There are 3 ways to turn a row about zero (a turn may also mirror it). The second row of each pair is the first, turned, with some noise. The first 27 pairs use one turn. New pairs use 2 turns, one after the other, and a turn may come again.
Some pairs, each with its turns in order after it:
[ -4   2  19  40 -14  36 -12 -22]
[-27 -29  20  21 -24 -18 -11  21] | Z_864

[  0 -23   2   6 -42 -52  -3 -48]
[-26 -57  10 -31  -6  42 -19 -22] | Z_575

[ -3  26   1  -8  -9 -28   4 -13]
[-11 -21   4  -2   1  20  22 -16] | Z_704

[ -4 -33 -10 -12 -12 -38  15  11]
[ 14  -8  -7   2  -9  46 -23  -2] | Z_575

[ 36 -12 -27 -45  42  -4 -48  14]
[-24  49  52  25 -21   8 -26  36] | Z_575

[-9  1 11 16 49  2  2 28]
[55 -3  5 12 -9 -3  2 25] | Z_704

[ -8  44   7  -9 -52  10  21   3]
[-33 -23 -30 -33  14 -16  34 -11] | Z_704

[  7   1 -11 -55  33   1   8   5]
[ 12  37 -22 -30  31 -17 -11 -12] | Z_864

[-15  -1  13 -17  29   1  26  14]
[  6  -5   4 -11  41  -3 -17 -16] | Z_864

[ 10  12 -55 -14  55   6   5  -4]
[ 21  19  43  32 -44  -7  24  18] | Z_575

[-3  5 -2 30 13  4 10 44]
[ 28 -16 -30   7  -8  -7  -3  36] | Z_704

[ -1  10  11 -39 -48 -16  -1   6]
[-52 -23   6  -4  -5 -22  26 -15] | Z_704

[ -2  -4   1  32  13  12 -16 -10]
[-20 -21 -13  20 -13  -5 -11   1] | Z_864

[-16  24  -3  13 -19   5 -16  10]
[11  4 11 36 -2  1  1 19] | Z_864

[ -4 -21  11  21 -50   3  -1   0]
[-32 -10 -26  16  26 -21 -18 -11] | Z_704

[-13  19  13 -36 -32   2  14   5]
[-21   8 -36  13 -12  -4 -18 -32] | Z_575

[ 19  26  19  -5   4  -4 -47  16]
[  3  18 -11  28 -29  -3  43  -6] | Z_704

[17  3 20  5 -4 -2 -3 42]
[  7  18 -27  -4  11  -7 -22  25] | Z_575

[  0 -14 -55   7   9  28 -23  14]
[-10  17  16  29   1  24  43  32] | Z_575

[ 22   9  -3   7   0  20 -25 -55]
[-16  -3  -9  -2 -46 -48   1   6] | Z_864

[ 15   2   1  -3 -11   3   9  14]
[ -2  11 -21  -8  -8   3  -5   9] | Z_575

[  1   1  -3  -5  12   9 -13  12]
[-11  13 -11   8   5   3 -10   3] | Z_864

[  2 -25   3  13  -1  13  19   2]
[ 19   9  -5 -18   8  14  16  -3] | Z_575

[-13  -8  16  30  12 -20  -6  -5]
[ -1 -28  -4  17 -14  13 -11 -23] | Z_864

[ 39 -36   2 -23  -5  18 -55   1]
[-37  47 -14 -15 -41   6 -23   2] | Z_864

[ -8   8   0  14 -14   0   0 -12]
[ -7  -2 -14   0  19   6   3  -8] | Z_704

[  0  -6 -11  16   1  12   4   7]
[  4   5 -13  -4   5   3 -11  14] | Z_704

New pairs. What belongs after each?
[ 23   6  33 -12 -11 -18   6  -9]
[ 25  28 -10  -4 -19   0 -19   7] | Z_575 Z_864

[  2 -55   4   1 -11   5  16  11]
[-20  43  -2  22  19   7   6 -27] | Z_864 Z_575

[ -4 -19  -3 -12 -11  -7  15  -3]
[ 1  4 18 21  9 -7  4 -3] | Z_704 Z_704

[39 55 -1 -1 12  1 -9 14]
[ -2 -32 -31  25   3  29 -33  20] | Z_575 Z_575

[ 20 -26  14 -37   3 -16  11 -24]
[ 15  -4  29  -3 -39 -14 -26 -11] | Z_704 Z_864

[-18 -11  -1  -4   2 -22   6   0]
[-25  -3  -1  -2 -16  -8  -8   6] | Z_575 Z_864

[ -1   8  -3 -23  -2 -34   9  -3]
[ -9  12   3 -15  -3 -27  23 -11] | Z_864 Z_864

[ 13 -36  11 -13  41   4  -9  48]
[ 11   1 -35  21   5 -46 -33  28] | Z_864 Z_864

[-23  -1 -17 -22 -28  40 -12   3]
[ 16 -49  -7  12  18 -22  13  17] | Z_575 Z_864

[  5   0   7   0 -17  36 -55  47]
[ 43 -14  -3   1   8  23  33  58] | Z_575 Z_704

[-39   0  18  17 -11  15 -34   1]
[ 47 -17  14   4 -12 -21   2  21] | Z_704 Z_575

[ -9   2 -11  -7   2 -26  16  20]
[  9  19 -12  -7  23  24  -5   0] | Z_704 Z_575

[-46  -1   4   1  -3  19  25  22]
[ 19 -22  28  17 -36   0  -6  16] | Z_704 Z_704

[-35  -3  -6  -4   0  13   3   5]
[ 20   6 -11 -10   5  20 -15  -8] | Z_575 Z_704

[-10 -40   8   8  -1 -25  10  55]
[ 13  48 -25  -4 -38   6   2  23] | Z_575 Z_704

[-47  38  -1  26 -13  -4 -29  10]
[ 16  -1 -55  35  -9   8 -29   5] | Z_864 Z_704

[ 15   7  -8 -21   4 -10   0  -4]
[-14  -3  -1 -10  14 -18   5 -10] | Z_704 Z_704

[ -9   2   6  -2  19  -1 -55   8]
[ 22 -23 -32 -18  -3 -31  14  18] | Z_704 Z_575

[-15   0 -20  -5 -29  14 -13  41]
[23 -8 -5 26 -3 -7 42 25] | Z_575 Z_575

[  8 -32   3  -8  -3  19  13  55]
[-16  26 -19  28  25 -27  32  16] | Z_575 Z_864

[ -6  27  -9 -13  20   4   7 -15]
[ 10 -16  20   2 -22   7  14 -14] | Z_575 Z_864

[-2  3 -2 -5  3  0 -4 24]
[  5   3   5   5   0 -19  12   5] | Z_864 Z_575

[  4 -35   1  10 -24  -1 -37  -2]
[ 22  31   9  23  21 -19  11 -18] | Z_575 Z_575

[-42  10   5  -6 -33 -20 -26  11]
[ 42 -30   8  -1  22  -2 -22  22] | Z_704 Z_704

[  6  23 -55  -2 -22  11 -17  -7]
[ 28 -16 -43   2  21  22  25 -12] | Z_575 Z_575

[ -1 -49 -10  19   8  -5  13  54]
[ 19  51   9 -27  20 -21  -7  30] | Z_864 Z_704

[-17   5  -4  55  18 -18   7  23]
[-54   5 -31   1   7  22  15   5] | Z_704 Z_864

[ 16 -34  16  17  -1  -3  23   7]
[ -3  11 -22   9 -40  15  -5  -8] | Z_704 Z_864

[ -8 -16   4  16  -4   9 -10 -13]
[ 18  15  12  -4   0  -6  -2 -15] | Z_575 Z_575

[  0  -1  28  -8  -1 -33  14   4]
[-16   7  18 -30  -2 -15   2 -18] | Z_864 Z_575

[ -8  -6  27   8  -4 -14 -45  11]
[ 17  11  31  24  30 -10  -8  14] | Z_575 Z_575

[-18  24  11 -10  -1 -15 -20  -7]
[-14 -18   2 -23  -3  -8  -2  27] | Z_864 Z_575

[  8 -15  -6  -4  -5   7  -1  55]
[-12  -8  -4  23  37 -29 -22  19] | Z_864 Z_864

[ -3 -17  -3   2  16 -13  14  -6]
[-15  16   0 -23  -1  -7  -3  -2] | Z_575 Z_575

[ 51  18   5 -11  18  -3 -34 -45]
[ -6 -14 -24  15  32   2 -55 -39] | Z_575 Z_575

